The first 7 rows are patterns. Each new row is the sum of 2 different patterns, raised or lowered, with some noise. Before adding, each is slid sideways (what falls off one end comes back at the other) and multiplied by a number that may be negative. Names go in the order of the patterns.
(in the rows, 128 means zero)
Known rows, each followed by the names of its patterns:
[135 161 107  97 152 129 133 101 150 104 163 141 137 165 113 139  99 161
 131 120 157 102 140 149 159 163 108  91  92 113 147 160  97 130 143 135
  97 121 160 164 150 114 125 152]
q_232
[154 161 140 101 108 143 139 117 123 143 133 122 165 137 127 146 104 102
 112 107 117 109 101 151 134 140 134 124 153  94 113 142 154 127  99 131
 101 164 134  92 131 109 135 156]
q_911
[114 116 131  91 137 158 135 113 105 114 126 120 150 114 158 120 113  91
 136 120 111 116 134 105 142 130 136 125 139 109 132 156  98 164 135 157
 141 127 100  95  92 137 158 107]
q_252
[112 149  99 158 162 140 118 160 146 139 160  95 145 161 124 119 154 103
 118 137 134 152 113 105  95 140 145 159  92 113 125 127 153 136 129 104
 143 136 121 118 118 123 130 118]
q_599
[150 138 128 123 160  97 123 124 116 151 165 144 110 103 114 111 152 147
 104 144 127  98 117 111 103 117 107 119 104 163 128 134 135 149 122 110
 134 130 144 129 111 117  93 105]
q_145
[147 138 159 143 112 116 111 132 103 113  95 128 158 137 120 106 123 136
 111 109 148 112 154 141 112 137 118 115 137 135 130 164 126 123 109 118
 148 164 140 130 147 103 108 162]
q_727
[ 95 157 118  91 133 114 112 140 122 156 116  98 121 156 127  99 159 119
 100 156 145 113 148 118 114 129  98  92 159 152 161 105  96 161 153 157
 102 164 165 137 103 124  98 160]
q_989

New rows. What belongs after each?
[140 100 109 108 117 172 144  99 111 126 150 137 133 146 170 116  92 158
 158 139 178 127  86 129 110 135  82 125  76 148 163 140 142  92 128 114
 131 108 140 129 133 147 123 153]
q_232 q_727
[190 128 157 139 172 204 176 177 150 168 139 170 157 167 141 147 174 138
 178 128 145 162 128 175 140 174 143 144 184 206 186 165 157 146 197 164
 144 153 163 153 159 146 151 171]
q_232 q_145
[173 187 162 180 195 189 194 178 121 166 200 159 205 165 214 197 148 159
 109 121 191 186 156 167 146 163 130 142 198 182 171 155 136 133 149 186
 135 219 178 123 113 168 132 135]
q_252 q_727
[ 89 100 132 114 114 129 149 145 136 102 110 122 136 123 136 127 136 121
  98 117 110  92 142 106 111 130 104 105 122  86 131 118 120 123 114  89
  97 130  97 123 147  96  94 119]
q_727 q_989
[135 133 147 153 119 139 151 123 130 152 144 149 147 129 156 181 137 126
 113 171 152  99 140 125 166 127 117 122 155 133 166 100 158  96 149 189
 141 145 139 127 147 107 137 179]
q_727 q_989
[ 97 110 149 104  95 103 132  99 134 152 114 101 112 113 131 131 115 153
 138  83  98 102 142 146  96 105  90 142  80  97 117 151 116 142 103 142
  96 136 134 113 124 128 106 132]
q_252 q_989
[ 75  78 123 113 112 111  87 114 125 100  70 108 104  95  73  79  98 118
  89 119  91  95  80  85  99 122  92  95  93  65 121 116  77  88 103 100
 102 133 128  99  92  81 101 107]
q_911 q_989
[158 162 128 135 185 171 155 156 173 139 120 166 148 168 190 184 112 126
 132 151 140 141 118 134 186 163 140 121 139 156 136 125 159 146 158 178
 153 166 134 155 168 162 171 164]
q_599 q_727
[130 163 135 157 118 136 109 123 146 146 148 135 126 141 127 135 146 141
 103 131 147 112 150 161 129 139 148 137 152 130 132 143 150 122 112 134
 152 142 106 126 137 146 129 101]
q_911 q_989
[127 167 166 150 128 152 142 120 139 156 129 186 161 138 168 142 145 160
 166 127 177 138 136 116 140 174 176 157 141 162 127 130 194 176 143 168
 160 133 116 146 150 124 138 102]
q_145 q_727
[ 77  94 109  65 118 127 103  89  75 100 113 110 109  83 108 114  99  78
 107  86  85  92 117  77 108 106 111 103 110  87 108 130  72 140  92 107
 107 105  69  72  69  93 138  76]
q_252 q_599
[138 115 175 148 125 142 139 107 147 166 162 173 124 174 172 173 141 127
 122 146 170 150 150 155 150 107 164 127 144 139 126 154 154 148 139 139
  98 150 153 160 145 119 107 132]
q_599 q_727
[102 117  80 160 195 127 101 127 175  78 156 192 118 109 134 110 146 144
 158 159 201 103 102  77 169 166  93 104 116 145 116 105 136 163 154 154
 112 196  87 181 181 160 163 156]
q_252 q_989
[132 163  98  93  87 133 113 141 134 114  98  99 162 118 128 110 148 148
 130 102 127 116 113 126 108  78  85 132  80  91 112  84 161  93  69 117
 143  93 125 147 104  96 111 140]
q_599 q_989
[117 115 113 121 121  96  64 108 157 143 123 100 119 104 112  77 145 114
 169 122 109 140 116  99 145 112 119 144 118 105 112 104 113 172  98 112
 114  85  98 169 162 156 139 107]
q_252 q_727
[184 176 131 151 150 152 182 116 129 149 164 142 141 142 164 153 143 139
 175 152 164 160 125 152 163 134 173 153 136 154 151 118 142 182 145 169
 165 156 156 185 142 141 153 157]
q_727 q_989
[152 107 136 103 131 172 151 119 135 109 162 120 121 107  82 119 112  85
 161 128 131  90  98 142 140 143  66 142 148  98 161 130  84 114  84  98
 147 115  80 136 149 151  91  90]
q_911 q_989
[141 120 140 111 123 113 104 134 115 155 108 125 150 102 147 111 106 116
 115 151 160 167 128 105 116 165 132 130 131 147 130  96 101  99 135 118
 109 138 108 141 145 109 132 116]
q_232 q_727
[109 139 106 105 104 118  94 140  94 129 121  68 114 105 136  65 134 119
  93 139  86  69  78  98 145 149 149 103  85 109 122 111 120 115 145 134
  97 103 102 140  88  96 101  83]
q_232 q_145
[ 65 114 165 109 115 103 103 130 134 147  96 104  82  73 102 114 107 126
 124 152 105  76 135 140  99  85 145 126 146 122 128 111 149 107 166  83
  82 106 101 106  98 143 149  92]
q_911 q_989
[124 144 142 135 141 142 153 167 144 134 174 106 125 153 160 153 113 133
 106 173 151 135 124 120 145 161 173 166 151 110 137 156 147 131 133 151
 145 133 155 159 126 170 142 128]
q_911 q_599
[154 146 146 119 130 172 128 139 139 152 147 119 155 101 146 151 110 140
 107 151 144 177 164 152 135 115 153 127 147 132 143 158 115 169 151 154
 168 106  95 100 111 137 138  99]
q_232 q_911
[108 101 165 144 126 133 154 128 117 140 131 151 140 102 137  79  91 144
 147 112 114 155  83 145 117 100 152 171 133 125 112 112 110 138 156 121
 166 123  91 103 132 115 121 111]
q_599 q_145
[ 94  93  83  89  89 103  70 132  72  76  91 111  72  73  94  76 121  86
  62  93  86  66 121 107  87  92  94  92 106 115  80  94  92 128  98  85
  89  69 102 104  97  92  88  84]
q_599 q_145
[140 137 183 152 146 196  97 133 119 140 125 197 185 186 147 100 139 149
 173 165 193 152 100 127 179 156 162 171 166 140 180 126 171 169 200 112
 155 159 154 125 176 149 140 137]
q_252 q_145
[118 132 116 142 122 140 102 135 125 102 125 139 145 115  99 113 100 154
 153  97 134 123 120 108 128  92 114 108 103 116 143 139 114 130 144 105
 126 127 117 121 109 125 137 122]
q_232 q_145
[158  81 178 125  72 137 105 120 159 138 179 127  83 111 168 135  96 155
 133 108 153 171 121 149 133 101 114  93  86 153 142 145 122 107 172 157
 155 124 144 157 152 123 128  83]
q_911 q_989
[126 113 123 165 126 127 138 134 127 133 114 129 106 124 141 108 132 131
 145 154 152 125 139 108 126 132 130 130  99 162 143 116 104 124 148 127
 143  92 135 142 142 160 128 102]
q_911 q_599
[142 168 126 101 104 126 165 139  84 129 126 146 132 150 107 134  70 175
 115  81 121 135 117 110  89 129 124  99  98 141  96 116 175  98 102 142
 162  93 159  88 102 114  69 104]
q_232 q_989
[ 89 103 102 102  96  96  86  73 114 110  87 108  85  99  96 117  80  97
 118  83 124 107 113 109 109  72  96  62  85 110  94  72  82  96  61 120
 106  87  93  88  77 111 100 103]
q_252 q_599
[159 168 166 154 187 158 215 175 129 138 170 200 165 174 151 173 172 173
 156 146 157 138 149 164 173 171 153 126 170 168 169 170 152 109 148 160
 134 198 199 146 162 163 150 170]
q_911 q_727
[164 168 165 186 184 178 161 172 144 164 202 164 196 174 209 165 171 159
 149 168 200 202 151 152 161 167 169 190 176 188 166 147 162 165 155 182
 155 188 157 189 155 183 175 180]
q_252 q_145
[115 130 113 143 138 121 105 131 113 104  84  95 107 119 123 119  94 117
 135 109 106 106 148  95 150 109 102 118  87 121 118 139 100 140 121  98
 124 107 118 123 106 132 153 122]
q_232 q_727
[ 71  91  65  84  87  83  72  88  77 104  59  85  87  94 112  83  79  87
  88  82 117  72  66  79  83  80  84 116  56  75  98  63 106  86  74  83
  85  80  95  90 107  92  53  89]
q_232 q_989
[103  89  81 120  88  68  78  92  96 112  51  61 103 103 124  84  76  94
 112 109  74 101 102  91  81  82  66 118  55 127 106  80  87 105  98 104
 110  83  96  98  88  97 104  61]
q_599 q_989
[128 137 120 138 137  89 115 110  97 168 160 145 145 165 122 146 109 120
 137 151 147  98 143 136 106 124 146 138 140 154  78 116 149 110 138 108
 102  93 128 120 160 153 133 115]
q_911 q_145
[ 80 118 100  83  98 109  98  89  93  84  72 104 102  70 116  94  75  78
  77  88 107 115  89  79  92 104 110 103  63  97  93  88  90 100  71 101
  80 107  81  70  98  67  79  99]
q_911 q_989
[121 138 110 150 138 110 137 103 127 136 130 159 120  97  93 115 147 140
 118 109 126 145 102 131 136 129 122 102 115 148 137 134 109 111 138 119
 122 110 121 107 144 123 139 158]
q_232 q_911
[134 192 182 164 120 148 131 144 102 153 121 105 120 150 131 133 109 165
 150 105 153 132 133 140 162 145 107 138 129  97 142 150 140 122  99 113
 168 145 161 122  77 158 159 146]
q_911 q_989
[121 192 131 153 131 168 140 128 168 128 173 125 114 178 191 161 190 158
 132 174 140 163 172 209 155 127 114 174 182 163 147 136 135 174 197 134
 155 162 186 156 182 137 161 168]
q_232 q_599
[157 111 112 159 163 122 137 116  95 118 122 107 162 152 191  91 100 161
 146 178 136 176 153 122 100 115 124 180  84 174 121  74 130 109  98 135
 111 155 106 132 126 164 140 121]
q_145 q_989
[178 190 125 151 136 188 152 144 185 135 159 190 183 183 145 108 109 131
 156 172 116 139 176 161 135 149 176 196 153 134 159 187 159 165 136 109
 191 157 140 130 163 135 196 179]
q_232 q_911
[125 103 146 151 138 125 146 139 126 161 104 130 169 137 155 142 124 128
 119 140 134 148 121 126 131 141 137 129 138 105 129 142 128 166 160 135
 140 140 148 135 133 135 132 137]
q_911 q_145
[ 93  80  95 132 131 117  94  84  91 107 114  86 145 114  87 110 121 132
 130  86 103  73 110  82  92 137 142  86  88 117 131  94 138  64  97 123
 103 107 110  78  63 100  66 116]
q_911 q_252
[182 165 138 158 161 125 136 158 186 166 131 135 121 166 129 142 156 158
 156 174 149 158 142 183 125 164 124 145 135 142 156 121 186 103 141 134
 124 166 163 161 158 121 137 184]
q_232 q_252
[153 162 189 151 168 169 169 145 147 133 178 116 167 150 123 173 167 158
 175 157 183 167 122 147 165 152 142 157 174 147 162 149 147 182 151 165
 134 137 159 172 185 169 125 121]
q_911 q_989
[107 148 109 134 101  64 153 146 134 124 158 121 104  83 120 122 119 115
  98 117 137  69  97 127 170  99 142  97 119 137 133 114  99  77  90  73
 121 128 100 128  64 113  82  86]
q_911 q_252
[ 90 139 135 103 125  99  91 132 127 102 151 111 124 118  85  95  94 105
 128 117  71  91 100 100 112 135 107 104  99  74  90 125 120 144 105 158
 120 132  90  95  99 108 123 121]
q_252 q_727
[122 142 153 138  92  80 127 120 166 130  84 159 141 113  99 128 122 119
  87 113  85 174 104 148 126 125 124 100 123 135 135 141 103  98  87 118
 147 117 142 115 140 112 129 113]
q_145 q_989
[159 162 157 144 168 154 144 152 172 202 178 172 142 171 197 136 180 195
 176 203 182 139 157 140 166 199 164 163 194 175 143 161 185 194 192 166
 166 188 147 171 192 209 174 188]
q_252 q_727
[119  74  85  63  85  84 108 150 144 107  56 100 129 123 111 121 108  86
  97 100 116  95 119  90  92 105  51 108 104 126  97 103 132 101  77 118
 101  93  75 118  80 102 108  80]
q_252 q_989
[110  94 121 136  98 103 104  92 136 144 127 113 136  82  98 161 109 148
 141 147 108 102  80  97  69 109 108 101 128 116 110  71 117 143 109  90
 116  92 136 118 116 113 127 101]
q_252 q_727
[ 78 143 132  68 107  75 162  90  70 116 132 108 151  92 148 116 125 147
  95 120 145 130 129  89 141 126 107 113 130 150 109 138 131  77  82 131
  76 115 102 113 168 156  79  78]
q_727 q_989
[107  72 129 155 180 123 117 112 134 109 110 186 182 121 106 124 121 129
 177 132 129 154 162 154 150 152  87 155 153 167 170 119 162 133 143 157
 101 146 133 136 167 172 154 114]
q_232 q_727
[130 151 115 139 148 103 123 137  90 148 151 160 154 122 113 139 116 117
 148 147 107 103 146 116 112 134 145 164 129 171 127 159 154 108 136 138
 138 122 106 139 167 127 139 104]
q_911 q_727
[156 164 114 139 182 120 102 145 122 140 147 139 156 104 123  84 148 154
 180 100 126 141 138 145 154 121 111 135 137 117 137 119 108 153  97 115
 126  98 152 176 165 148 149 120]
q_252 q_599
[149 126 120 111 104 150 160 137 157  95  85 139 133  97 112 143 113 128
  90  88 139 134  94 139 110 133 143  93 137 139 168 106 134  83 144 131
 105 136 106 140 103 142 122 104]
q_232 q_599
[ 93 103 157 144 143 129  82  95 127 136  98 110 133 126 118 147 119 119
 140  85 111  88  83 102 105  79 126 115 107 137 106 117  90 107 113 149
 122  88 116  80 152 131 106 111]
q_911 q_599
[115 112 173 148 116 143 151 133 139 127 137 115 118 120 142 167 171 139
 136 163 161 169 109 153 148 139 128 117 146 164 113 136 133 137 138 150
 106 140 160 147 143 117 114 132]
q_911 q_989
[139 112 129 146 148  94 165 175 150 131 128 165 156 170 131 118 147 153
 158 136  94 132  93 151 172 164 153 119 157 124 152 136 137 128 113 151
 139 181 185 136 134 124 145 177]
q_232 q_911
[ 83  94 100 127 114 112  85  86 121 136 115 110 123 123  89  94  99  75
 120  91 112 108  83 115  97 102 100 103 139  81 107 103 140 113  86 107
  80  66 132 134  85 109  93 100]
q_252 q_989
[147 142 117 171 108 170 152 133 176 129 161 114 163 126 128 167 104 164
 170 156 165 117  90  97 133 166 181 105 152 164 163 108 123 167 178 172
 131 135 172 159 164 130  97 158]
q_232 q_727
[ 73 108  52  50  86 103  90 101  62 135  67  98 115  87 107 101  75 105
  59 113 125  92  70  87 112  67 105 117  80  73 102  64  95 114 108 126
 125  71  57  54 127 131  67  85]
q_727 q_989
[118  94 141  94  82 118 123 127 128 131  71  91 115 105  97  87  62  89
 111 104 114  98  94 107  98  93 110  90 128  96  89 112  88 108 126 121
 121 141 114 116  75  94 114 129]
q_911 q_727
[150 163 152 151 172 110 117 138 141 175 137 107 117 149 140 161  98 116
 129 128 158 137 159 118 157 151 146 128 121 139 143 140 125 150 111 148
 159 161 138 170 154 166 153 109]
q_599 q_145
[138 128 135 140  88 127 142 109 122 123 120 143 132  92 127  80 159 173
 117 100 133 153 112 133  92 152 155 135  99 162  87 121 154 126 152 122
  97  98 119 144 168  98  97 121]
q_599 q_989
[153 165 102  97 149 133 150 137 173 131 108 130 155 140 138 123 134 109
 129 116 144 136 151 122 150 144 154 105 147 133 126 130 127 103 134 110
  95 172 102 113  96 122 131 149]
q_911 q_252
[138 174 127 141 142 163 158 131 138 138 164 155 139 141 124 146 127 141
 140 177 118 166 176 157 136 180 147 150 162 124 145 175 139 122 178 109
 133 132 138 163 150 143 143 145]
q_252 q_599
[ 98  81  93 131 112 127  91 105 142  70  85 126 112  95  81 108  90 125
  94  51 109  93 125 110 121 129 110  90  87 115  98 101 101 111 101  92
 131 110  94 109  88  65 104 100]
q_911 q_599
[ 94 116 112 110  82 111 147 103 142  70 112 101  93 109  85  50  76  80
  79 123 100  81 103 116 135 103  72  92  60  92  70 107 129 125 123  98
  74 102 140  94 103 103  70  81]
q_911 q_145
[200 157 148 103 134 117 192 133 196 129  89 165 143 137 155 161 168 113
 112 146 188 152 118 180 122 125 153 167 140 188 132 136 159 126 108 190
 162 176 118 117 171 182 171 103]
q_252 q_989
[145 191 193 163 155 176 142 163 129 174 151 188 155 160 191 187 165 195
 154 170 170 146 146 168 152 136 170 151 160 125 131 162 202 190 209 129
 129 202 172 181 152 178 137 113]
q_911 q_252
[130 198 186 192 140 178 134 218 190 181 201 142 178 145 210 163 159 199
 154 185 191 196 207 167 126 157 141 166 190 152 152 172 168 125 182 187
 177 190 163 153 204 179 192 150]
q_232 q_599
[ 77 129 154 118  82 127 143 163 153 114 140 167 113 141  83 107 166 106
 114  82 160  81 137 132 151 162 127 115 115 140 134 139 150 108 145 138
 156 141 114 108  95  95 142 172]
q_232 q_989
[ 99 124 146 120 141 179 169 176 157 133 172 156 169 112 161 131 115 118
 156 169 145 139 132 126 163 132 172 168 144 129 146 156 123 162 159 134
 150 119 111 122 167 158 137 171]
q_252 q_145
[100 148 133 123 126  75  61  77 136 153 117 121  81  97 118 100 132 148
 115 117 131 125 132 135 130  95 107  98  87  96 114 124 102 113  85 121
 132 128 148 142  82 106 128 102]
q_252 q_145
[105 110  97 110  99 148 110 111 125 107 104 111 128 137 134 110 119  86
 106 101 122 108 110 120 108 143 116  99 132  98  99 130 119  98 115 108
 119 129 126 107 114 103 160 136]
q_599 q_145
[114 126 122 145  86 172 123 116 119 121 155 131 143  95 106 162 138 145
 104  99 117  81 118 160 128 101 123 126 136 118 120 144 111 101 113  92
 158 162 123 131 121 155 131  86]
q_911 q_989
[127 161 123 187 147 126 106 121 137 155 139 172 162 108 118 134 145 140
 142 178 160 112 155 142 137 123 143 117 124 126 105  88  98 170 163 157
 157 110 142 126 110 150 186 146]
q_911 q_145
[155 179 176 121 109 142 163 167 126 173 131 128 124 165 142 149 134 131
 126 151 125 131 149 176 120 161 148 138 119 144 136 157 153 151 120 143
 152 114 163 103 146 120 116 123]
q_232 q_252
[113 133 116 132 182 169 159 106 116 189 137 168 139 108 113 119 184 164
 167 166 141 132 176 145 145 157 153 180  93  87 121 170 121 113 129  88
 195 157  98 152 154 143 154 176]
q_232 q_599
[122 124 137 123 132 116 133 158 147 121 134 119 126 120 130 131 116 145
 126 142 130 115 129 142 127 148 158 130 129 113 139 157 171 137 126 132
 136 128 155 148 128 149 144 137]
q_599 q_727
[122  82 116 120  71 120  64 110 103 141 122  46  90  27  75  84 111  70
 125 141 139  58  60 144 143 126  80 130 108  72 118  91  91 130  98 107
  50 130  45 134 121 141 122  88]
q_232 q_252
[ 96 130 151 112  98 102 150  94 144 143  95 109 139  97 138 122 114 142
 154  84 100  81 125 163  68  88  75 135  83  95 126 162 116 130  98 158
  94 125 171 109 117 132 111 134]
q_252 q_989
